The rows of a group lie close to one hidden flat surface of 11 dimensions, which passes through zero. Surfaces can cross.
Some rows, each with its group after it:
[-21.4 -45.1 -29.7 -21.2 -19.5  17.2 -39.1  27.3 -17.7 -14.2   7.8  15.5
   1.9  14.1   5.1] : fulo
[-33.7   5.7  22.1  16.1 -14.2  28.1  30.9  48.5   6.9 -16.3  -5.3  34.7
  -4.3  15.3   1.1] : Gogil
[-40.3   1.3 -18.8 -24.2 -14.6   9.0  -3.6 -17.3  49.0 -26.4 -10.3 -17.2
 -37.5  26.5  -2.6] : vil
[-19.7 -12.2 -34.7  45.8  -9.7  32.2   7.8   5.8  22.9 -25.9   6.5  12.2
   0.9 -42.8   5.6] : vil
[  0.0   5.7  34.0 -17.2 -25.9  -6.0 -36.7  16.9  17.6  38.7   5.7  -5.1
 -45.6  49.1  22.3] : vil
[  0.0  40.0  -8.0  30.1 -11.3  -9.4   1.8 -10.9  19.2 -35.3  13.8  38.4
   7.1  28.6 -20.6] : veleb
[ -8.7 -22.1 -35.9 -22.0  -3.5  17.6 -24.8 -12.0 -11.5   9.9  22.7 -16.8
  -7.2  -9.8  73.2] : veleb
[ -8.4  24.3 -20.6  -3.0 -12.5  13.3  19.1 -32.0  31.8 -56.8 -32.0 -14.1
  20.1 -25.7 -36.5] : veleb
[ -3.0  31.1   9.4 -14.2  16.3 -46.9 -19.0 -46.1  38.6  24.3   5.2 -26.1
 -22.9 -34.5  28.5] : fulo
[ 23.5  12.3  12.9   6.5  15.5   1.2  25.1  20.7 -22.1  16.8   8.5 -45.0
   7.9  -6.4  -1.6] : veleb
[ 44.8  37.7  44.8 -15.1   3.5  24.5  15.2 -15.8  22.9 -52.3 -27.1   8.8
 -34.9 -10.7  11.6] : Gogil
[ -3.8 -17.1  21.7 -12.4  14.7   0.7   4.4  18.8 -20.4 -27.1  -8.7  46.6
 -33.3  13.5  45.5] : fulo
[ -6.8   8.5 -15.6  -1.7 -14.5  42.8   9.3   1.4  -4.3  -4.4  27.8   5.5
  40.4 -13.3  10.3] : vil
[-35.2  21.3  56.3  24.1  19.6  -5.0  33.7  29.1   1.7   4.4 -38.7 -57.1
  -1.5  24.5 -11.0] : Gogil
[ 17.8  30.2 -34.1   3.0 -50.0  -2.1  48.6  24.0   5.4 -14.3 -29.2  24.1
   7.3  10.7 -37.7] : vil
[-30.0 -13.9  28.8 -20.8   9.3  40.0  13.1 -10.8  45.2 -26.0 -16.1  -3.1
  -7.7 -16.8 -48.2] : fulo
[ 13.0 -18.6 -26.0  -3.0  17.4   5.2  20.1  12.0 -29.5 -33.7 -24.9 -21.9
  -5.3 -25.0  30.2] : fulo
[ 18.2 -11.8  39.7  18.8   3.6  -6.8 -31.7 -20.2 -12.9  14.3 -21.1  35.8
 -11.6  11.9  24.7] : vil
[-22.9  21.6  -1.8  -8.3 -19.2  24.6  59.2  32.9  -6.7   4.0  -0.4  28.5
  28.8   8.5  -0.8] : Gogil
[-25.3  14.0  16.8  11.6  -5.0  10.8  37.1 -39.4  25.8  42.3  -5.3  26.5
  -4.9  20.3  22.9] : veleb
[ -7.5   9.7  -3.8  42.6 -12.5  31.7  17.5  -8.7  -5.7  -9.5 -12.3  11.2
  27.0  -0.4  16.3] : veleb
[ 23.7  31.1 -13.7  10.8 -21.7  16.4   8.7  13.5 -25.1  14.1   8.8 -22.8
  21.3   5.8  46.3] : vil
[  7.5  -6.9 -44.2   3.4 -41.3  11.8  -3.0  37.3   0.6 -14.8  -3.4  19.4
 -17.0  -2.3  12.2] : vil
[ 14.3   0.9  -5.7  -3.7  31.4 -46.6   1.2  -0.9 -31.8  26.1  10.4 -22.7
   3.6  -4.0  20.1] : Gogil
[  5.9 -18.1  -7.6  -8.8  18.6   9.4  -2.4   1.4   4.9 -31.4  12.0  -7.5
 -21.5   8.3 -19.3] : Gogil
[  0.4  -6.8 -52.5  35.8 -32.7  37.4  38.9  10.0  -1.8 -19.6 -15.2  14.6
   2.6   0.0   3.1] : Gogil
[-20.9  -8.3  -2.9   4.5   1.5 -24.5  30.5  19.7  24.0  48.6  13.3 -29.9
 -30.0  43.7 -60.4] : veleb
[-33.3  -8.9   7.0 -27.2  -4.3  17.4  22.0  -2.7 -13.9  26.1  -3.1   7.8
  37.2  22.2 -13.8] : fulo
[ -2.7 -26.6  -8.4  50.9   6.9   3.0   4.1 -12.1  18.4  18.6   6.6   3.0
 -59.0  44.9  11.3] : veleb
[ 48.3  27.9   7.9 -27.9 -36.8   1.7 -44.8  -8.1  -9.1  12.4  -1.1 -12.8
  32.5   3.6 -22.0] : fulo
[-47.5 -35.0 -16.2 -12.0   7.6 -12.4 -33.2  28.8  -6.1  34.8  35.5 -25.6
  14.0  -7.2  -2.8] : veleb
[  4.6  11.0 -53.5 -28.1   4.4 -39.3   1.0 -18.3 -39.3  15.1  31.2 -13.7
  24.9  22.7  27.6] : Gogil
[ 16.2 -13.0  10.2  25.6  11.8  33.6  -1.5 -58.9   2.9 -17.1 -31.2  -8.0
 -18.5   4.4  41.0] : vil
[ -1.7 -12.9  60.1 -25.4  32.9 -22.8 -16.6  14.3  -9.3 -25.4 -31.0  20.8
  -5.7 -23.1 -11.2] : fulo
[  1.2 -11.3   6.6  -0.5  -0.3 -26.8  25.4  13.0   8.8  26.5 -20.9 -12.8
 -30.3  37.7 -52.7] : Gogil
[ -2.5 -15.4   4.4 -27.7 -11.2  10.6   1.4  11.7  10.4   3.9   9.4  27.6
  -6.1  13.2 -49.1] : Gogil
[-15.1 -10.7  11.2  46.8  13.9 -16.9  -1.3  24.7 -10.4   9.4   0.0  -2.5
 -14.5  21.1  11.2] : Gogil
[ 57.9 -23.5 -10.4  31.7  12.3 -18.7  -3.9 -34.9 -66.1  20.0 -35.2 -11.2
   2.7  29.3  32.4] : fulo
[-33.2 -14.3 -18.2  -3.7  -8.8   0.6   1.8 -15.5  15.6  14.8   5.3  26.7
  27.3 -12.6 -28.3] : veleb
[-18.8   5.7  54.3  -0.6  13.6 -17.9   2.0  17.5   7.0  61.3   6.2 -19.1
 -20.9  18.8  17.7] : vil
[ 13.4 -15.9  11.7  -6.1  14.8  20.7 -34.0 -30.2 -18.9  -1.4   9.7 -14.4
  25.8   8.7  -1.0] : vil
[  1.3  37.9  -2.3 -12.9   0.4   0.8  -1.5 -62.1  34.6  -2.1   4.4 -37.9
  16.1   7.7 -23.7] : fulo
[ 54.4 -11.5 -26.9  18.5 -29.3  36.9  27.5  26.4 -20.8 -13.6 -16.0  26.5
 -14.8   4.1   0.2] : fulo
[ 32.1  41.0  44.2  -9.3 -18.6 -15.4 -16.1   7.4 -30.9  33.6   1.9  16.3
  36.5  26.4  10.6] : Gogil
[  7.7   5.9 -26.2   4.9 -33.5  10.8  48.5  19.6 -26.0  50.4  -4.9  -3.1
  30.4  -0.2  12.0] : veleb
[ 27.1 -19.3  -1.6  47.5  -6.9  14.8  -3.5  19.9  -2.6  21.5 -11.9 -27.6
  -1.9 -17.3 -29.7] : fulo
[-26.6  24.3  18.5  15.3 -11.2 -10.8  -5.7  -9.5  29.6 -19.8  -8.6  25.5
 -20.7  38.4   0.9] : veleb
[-55.0  10.4 -29.5   8.2  -2.1 -17.8  26.9  11.1  27.5 -25.4 -11.0 -12.3
   9.4 -20.5 -24.8] : vil

New rows, each followed by its group:
[  7.6  -6.8   2.8  21.0  16.7 -27.2  13.5   1.7  -5.6  19.7  -3.3  -7.0
 -21.9  11.8  -7.3] : Gogil
[ 20.7 -11.1  12.8  15.0  39.8   2.7  -7.1   0.9 -13.0 -22.6  33.8  19.7
 -18.6  15.0  -5.0] : Gogil
[  9.6  -6.2  13.5  10.8  28.7 -62.7  -8.1  10.0   3.0  22.5  -1.6   0.2
 -30.5 -22.9 -15.0] : veleb
[-24.2 -18.6   0.2  17.9 -10.3  15.1 -25.5 -20.7  29.9   6.7  -4.6  -7.0
   0.9   9.1 -34.7] : Gogil
[-12.5  22.5 -30.2  18.1  37.0 -25.6  30.5 -26.8   7.8 -45.6  10.5  -8.6
 -17.7   3.0  26.1] : fulo
[ -5.9  -3.4   3.6 -23.6  21.9  -1.5 -17.4  46.6 -22.0  13.7  47.2 -69.6
  12.4  19.2 -20.4] : veleb
[-40.5 -19.8  30.8 -34.6  14.3   4.8 -39.4 -13.4  21.8 -17.6   2.5  15.0
  11.4 -10.7 -32.1] : veleb
[-17.7   5.0 -25.1 -21.9 -32.5   4.9  37.8 -28.3  37.5  19.9 -14.5  25.5
  -4.8   6.5 -31.7] : Gogil
[-16.0   8.2 -30.4 -31.9  12.7  -6.2  33.4 -44.6  -6.0 -21.1  -8.8   4.8
  12.9  13.4  16.9] : fulo
[ 10.2  39.8   4.8 -54.9 -51.1   3.4  14.6   4.1   8.1   3.4 -48.5 -26.4
  14.9  -9.8   2.9] : Gogil
[-48.7  -4.7  26.0   9.7   5.9  21.0  27.3  31.1  23.7 -11.2  -8.3  13.6
 -12.9  -8.9  -3.5] : Gogil
[ 36.6   7.0 -40.3   6.3 -13.7 -24.0  -5.1 -45.9  -8.0  31.1  -0.9 -14.8
 -12.5   2.9  44.7] : fulo
[ 22.6   4.0  12.9  16.7  -8.1  17.3   0.8 -26.9   9.5   9.8  -1.1   8.1
   6.9  39.8 -53.2] : Gogil
[ 16.4  -2.9  -1.9  -2.7 -33.7  38.9  12.1 -35.8  11.2  56.5 -12.4 -15.8
   9.0  15.2  -9.0] : fulo
[-10.1  -2.1  11.9   0.0  26.5   7.9   1.5   5.8  -8.3 -15.6  16.1  -0.4
   6.0 -17.1  20.9] : Gogil
[-18.8  31.1   5.7 -20.5  -9.1 -28.3  20.3   3.2   8.7  27.5   5.0   3.7
  12.9   0.8  -0.5] : veleb
[-21.6 -15.9 -42.5  41.9 -11.4  38.8  14.6   7.8  -9.8 -18.3  -6.4 -29.7
  24.5   4.8  -4.0] : Gogil
[-16.1   7.3  -2.8   7.2   8.5 -15.8 -14.3 -50.5  -5.8 -34.0 -42.1 -13.8
   3.8  13.1  38.6] : vil
[  0.7  26.4  -0.5 -42.0 -18.6   1.1  28.7  -9.1  10.6   6.8   0.5  20.8
   6.8  24.3 -19.8] : Gogil
[-47.3  16.6  27.9   1.8  18.5  12.3  -4.8 -20.8   9.2 -14.4 -16.8 -33.4
  39.1 -46.3  34.3] : veleb
[ 16.6  -1.6   2.0  48.3  -2.7 -16.6 -44.5  11.4 -37.4  13.9   4.6 -18.3
  15.6  22.3  27.8] : Gogil
[ 23.7  15.8   0.0 -35.1 -15.1 -37.7  18.6   7.1  -9.0  16.4 -37.9  -2.9
 -14.7 -33.1  31.3] : veleb
[  6.7   4.8  19.5 -22.4  28.9  16.3  -6.3   4.0  -8.5 -39.8  44.4  25.5
  -6.9  30.2  -4.5] : Gogil
[ -6.0   0.9 -28.5  22.7  10.2  17.6  14.4  -9.3  36.0 -28.3  14.4  -4.0
 -38.4 -31.4  27.6] : vil
[  4.7  -0.3 -19.9   6.6   6.6   5.4  26.1  14.5 -43.8  -5.5  -4.0 -16.4
  29.2   5.6  12.5] : fulo
[-17.0  44.4   4.0  37.8  -2.4 -78.8  -9.9  -9.9   4.6 -10.0 -43.9 -20.5
  -0.6  10.4   3.8] : vil
[  5.6 -17.5   6.4  38.7   7.3  39.7 -14.2   3.9   7.0 -45.7   1.4  -6.4
 -14.0  40.8 -39.2] : veleb
[ 11.5  27.9  -7.6  -4.9 -16.9 -26.6  12.5  14.0 -36.1   9.7 -21.6 -21.4
  34.7  17.4   8.1] : vil
[ 14.0   4.9  20.3  -5.0   3.9  26.3  -7.1 -29.7  24.4 -43.7  -1.1  31.3
 -36.0  32.9  -3.9] : fulo
[ -1.1 -20.7  -2.1   7.8  -1.0  70.8  10.2   7.8  -2.2  18.7  30.3  -4.0
   9.7 -18.3  32.5] : vil
[ 16.2  -4.6  16.3   7.7  -4.5  39.5  -0.4 -12.7   6.7 -15.3   5.5  27.5
 -51.8  44.3  52.6] : fulo
[-18.3  34.8  23.5 -18.7   5.2 -32.8  -5.8  31.2  12.7  28.4  47.3   9.3
  13.2   0.9 -20.7] : vil
[-24.0  15.7 -30.2  34.4 -28.1   3.1 -18.3  44.7 -16.9 -21.6  18.6  -7.8
  29.9  24.1   6.8] : veleb
[ 45.3  -3.1 -16.0  25.8 -19.8  22.8  -0.4   4.1  -1.6  11.0 -16.0 -46.6
   8.0 -28.6 -20.1] : fulo
[  5.1  40.8  -0.5  20.2 -17.9  11.2  54.6  -5.4  42.3   0.7  -3.0  15.0
 -25.0  -4.7   1.9] : vil
[  0.1  19.9  12.1 -54.4 -16.3  24.8  -6.6 -15.0  10.4   2.5   7.6   8.8
 -17.5  13.1  63.5] : fulo
[-11.6  28.4  -6.9  -7.3  -1.2   4.3 -13.0 -20.2  10.0 -34.4  -2.3 -24.4
  -9.8  -4.4  66.4] : veleb
[-11.8 -37.5  -0.3  47.1  -9.7  40.6 -10.3  -6.4  16.5  11.3 -30.7 -45.3
  -4.6   8.6 -29.4] : vil
[ -8.9  23.0  14.6  -3.5  14.2  32.4  23.9 -25.8  10.5   6.6  31.3 -11.1
  22.3  23.3 -21.4] : veleb
[ 18.3 -25.0 -14.4  19.0   1.8  10.1  62.8  34.6 -26.7   2.1 -28.1  38.8
 -19.1 -17.1  15.7] : fulo
[-13.7  30.3  24.6 -34.0  20.3   8.7  16.3  12.1   3.7 -51.3   4.2  -5.9
 -16.2   1.3  39.6] : Gogil
[ 28.9 -14.3  -6.8  -4.1  13.8   7.8 -14.1 -33.4  10.3 -17.9  22.6  36.1
 -24.3  16.2 -20.7] : veleb
[  1.0  21.6   7.4  -9.3  20.8  -1.7  54.5 -29.1  -9.7  29.9  17.1  10.1
  40.4  -3.5 -14.4] : Gogil
[  1.2 -46.9 -10.4  -5.1  -1.1  47.7  28.5 -29.1  19.7 -17.2 -38.5  -2.6
 -33.5   7.2 -30.8] : vil
[-12.4 -29.3 -12.6  -2.4  -4.8  58.1  19.3 -26.5  10.5  27.3  27.4   4.2
   0.3  45.9 -25.6] : veleb
[ 25.8 -19.1 -15.9  51.5  -0.1 -24.6  -7.5  30.2 -28.7   3.9  -0.6  26.9
  -4.5   7.4 -13.5] : fulo
[ 29.1   7.7 -11.6  55.6  -9.7 -12.2  21.2  22.8  -4.6  -8.7 -21.4  -8.3
 -38.7  28.8   2.7] : veleb
[  0.6  30.0 -10.1   0.1 -11.6 -21.5  24.6  22.4  17.6  -0.9   4.7  27.2
 -46.4 -10.6  56.3] : vil
[ -9.8  26.2 -21.1  -4.7  -1.2  12.5  44.0 -17.2   2.3 -12.7  29.3  62.1
  11.8  11.6  31.1] : Gogil
[ -4.2 -13.6  26.9  -0.5  30.0  -2.9 -36.7 -23.6  15.9 -18.4  18.0  15.6
 -24.7   4.5   3.6] : veleb
[ 16.8 -24.6 -17.0  16.9 -23.0  30.5 -32.2  13.7 -35.3  -4.8   2.5  27.5
  49.3 -11.6  -4.7] : vil
[-32.4 -28.4  17.5 -28.3  19.7  27.1 -22.1 -20.6  10.2   6.6  18.3  -9.5
  18.4 -11.8 -13.1] : veleb
